Every row belongs to one group in each of 2 separate groupings. Each group adds its own fixed numbers to the row, and there is some noise. The rows also spread widely along 4 directions, which tell nothing about the answers.
Known rows, each followed by its group in each grouping:
[  4   2  -4  20  11 -13   1   7  16  12   4  -1  -3   4 -11   7   0  -3
  -4  -5  -1  11   3] -> Tepa rel
[-14  13  -4  22   4 -12   7 -19  17  -7  12   0  11  -8  -1   6  -7  -5
  -6   7 -11  -5   1] -> Bepoz Nema
[-22  -3   9  11  26  -3 -27  -3   4  11  25   5 -10 -20  -5   0  11   5
 -21  -1  -8   7  26] -> ran nes
[  1 -11   4  13   6 -11  -3  12  12   6   4   8 -10   5 -16   6  14  -3
 -18  -8   5  15  14] -> Tepa nes
[ -8  -2  -2  17  12  -5  -5   0  11  -2   8  -5   1  -3  -8   0   8  -4
 -17  -6  -8  -6   6] -> ran Tubol
[ -8  -1 -10  22  -7  -3   1   3   9  -7  -4  -9   0  14 -24   5  16 -11
 -26   0  -4 -18  -9] -> Fot Nema
[ -9   8  -7   5   7  -8   0  -1   8   1  11   2   8  -1   4   1  -4   2
 -10   4 -11 -15  -6] -> Fot rel
[ -1   0  -1  17  10 -12   1  -8  12   7   9   1   0  -2   3   6   1  -4
 -11   4   0   7   7] -> Bepoz Tubol
[-13   3   2   6   2 -16   2  -3   9  -7  17  18   8 -13   3  -5   1   3
  -7  -3 -15   0   3] -> Tepa nes
[ -3   3   1   1  15 -11  -9   5  15   7   9   7  -4   2  -7  10   1   0
 -22   8   8   7  10] -> Fot nes
[ -5   3  -1  13   7 -10  -6   0  13   2   6  -1  -3   9 -15   8   6 -10
 -23   6   8  -4   6] -> Fot Nema
[  1  -3  -2  23   5  -8   3  -4  11   6   1  -3  -2   4  -5   7   9  -5
 -17  -1   0   3   5] -> Bepoz Tubol
[ -3   1   3   0  12 -11  -6   8  14   5   9  10  -4   3  -4   8   4   0
 -23   5   5   2  10] -> Fot nes
[  0   0   0   9  13  -9  12  14  31 -10  -4   3   1  12 -17  13  -1   1
 -17  -6   3  -1  13] -> ran nes
[ -8  -4   3   8   0  -9  13   1  15  -5   8  12   5   3   0   5   8   4
 -14  -3 -12  -4   6] -> Bepoz nes
[  2  -9  11   8   3 -17  18   5  23  -6   6  12  -1  16  -1   9   4  -4
 -17  -3   6  -1  21] -> Bepoz Nema
[ -6  15 -10   6   7 -10   6  -3  16  -1   6  -1  13   2   2   5 -12   2
  -5   4  -9 -15 -11] -> Fot rel

New rows, each followed by its group in each grouping:
[  2   1   4  -6   9 -15   4  12  20  -3   6  13   0  10   0   9  -1   1
 -20   3   7  -2  12] -> Fot nes
[  5  -4   1  19  11 -11   0  -3  15  10   3  -1  -4   4  -3  10   4  -5
 -14   3   7  12  11] -> Bepoz Tubol
[ -9  12 -10  15   7  -7  16   0  26 -11   2  -5  15   3  -7   6 -12   4
  -3  -9 -19 -21  -9] -> ran rel
[  1  -5   0  10  15  -7  -9  14   9  19   5  -1 -15  11 -11  10  10   0
 -21   0   9   3  11] -> Fot rel
[  1  -6   3  17   7 -11  -1  -4  10   8   8   3  -4   1   2   4   7  -4
 -15   1   2   9  12] -> Bepoz Tubol
[  3  -5  -1   5   8 -11  -5   6   8   4   5   3  -5   7  -1   1  10  -5
 -24   2   6  -1   7] -> Fot Tubol
[  9  -2  -4  19   5 -12  11   1  20   4  -4  -3   0  12  -5  11   4  -7
 -13  -1   5   5   4] -> Bepoz Tubol
[ 15  -8  -2  21  10 -13  10   8  23   9  -8  -6 -10  19 -13  18   5 -10
 -16   0  16  16  12] -> Bepoz Tubol
[ -6   4  -3  18   5 -12  -3   0  14   2   6   4   2  -6 -13   3   2  -1
 -11  -2  -6   9   1] -> Tepa nes
[  7  -4 -11  34   8 -11 -11   1   9  13  -7 -12  -9   1 -24   8  11 -13
 -15  -3   9  21   3] -> Tepa Tubol
[  0  -6   8  11  16 -19 -16  -1   3  14  17  11  -6  -9   3  -1   5  -4
 -10   0   5  19  18] -> Tepa Tubol
[ -4   9   6   9   7 -25   8  -5  22  -9  13  14   8  -1   0   3 -11  -6
  -3   2   2   6  11] -> Tepa Nema
[ 10  -9   1   3   9 -12  -1  12  11   6   1   5  -7  16  -4   7   8  -7
 -25   0  16   4  12] -> Fot Tubol
[ -1  15  -3  14  14 -15  12  -8  31   0   4   3   8   0  -4  18 -15  -1
  -6   8   3  12   6] -> Bepoz nes
[  6 -14  -2  12   5  -7  -8  13   4   8   0  -2 -12  14 -13   2  21  -8
 -32  -3   9  -1   7] -> Fot Tubol
[ -1   2  -3   3   8 -11   3  11  18  -1   0   6  -1  11 -10  10   1  -3
 -21   4   6  -1   4] -> Fot nes
[ 12 -17  15 -12  12 -19   2  17  12   3   8  19  -9  19   9   3   9  -3
 -26  -1  19   2  23] -> Fot Tubol
[ -7   0   0  13  17  -9  -7  -3  15  -1  10  -2   1  -5  -2   2   2  -3
 -14  -3  -3  -1  12] -> ran Tubol
[-21  10  -2  18  13  -7 -14 -18   6  11  21   3   1 -22   2   4  -2   4
 -10   8 -14   7   8] -> Bepoz nes
[ -3   3  -4  26   2 -10  10  -4  22  -3  -2  -3   1  11 -15  15   3  -8
 -14   3   4   2   6] -> Bepoz Nema
[-10   5  -1  21   5 -16  -4  -7  13  -1  12   3   3  -6 -11   2   1  -8
 -10   0  -2   6   5] -> Tepa Nema
[ -3   5   0  20  14 -17 -16 -10   5  11  16   3   0 -15  -1  -1  -1  -4
  -6   0   1  17   7] -> Tepa Tubol
[ -3   9  -4   9  17 -10  -8   2  11  12  10  -1  -1   0  -3  10  -7   0
 -11   6   1  -2   3] -> Fot rel
[  5   6  -5   8  16 -13  -8   0  14   8   5  -2  -2   4  -3   8  -4  -7
 -18   8  13   7   5] -> Fot Tubol
[-14  11   0   8  10 -13 -11 -10   9   0  20   5   3  -8  -1   1  -2  -5
 -17  10   0  -6   7] -> Fot Nema
[  0  -9   0  16   1 -11   6  13  15   0  -3   6  -5   9 -17   4  15  -4
 -16  -8   0   8   6] -> Tepa nes
[-12   4   2  11  15  -7  -2   4  21  -5  10   5   2  -5 -10   7   0   3
 -14  -4  -5  -1  13] -> ran nes
[-11   4  -1   2  10  -8 -11  -1   8   4  14   6  -1  -5  -4   3   3   1
 -20   7  -2  -1   7] -> Fot nes
[ -6  -2   0  19   9  -8   1   0  16  10   5   1  -6   2 -12  13   7  -2
 -16   2   1  11  13] -> Bepoz nes
[  5  -8   0   4   9  -9   1  18  12  11   0   2  -9  17  -8  10   8  -1
 -20  -3   7  -3   8] -> Fot rel
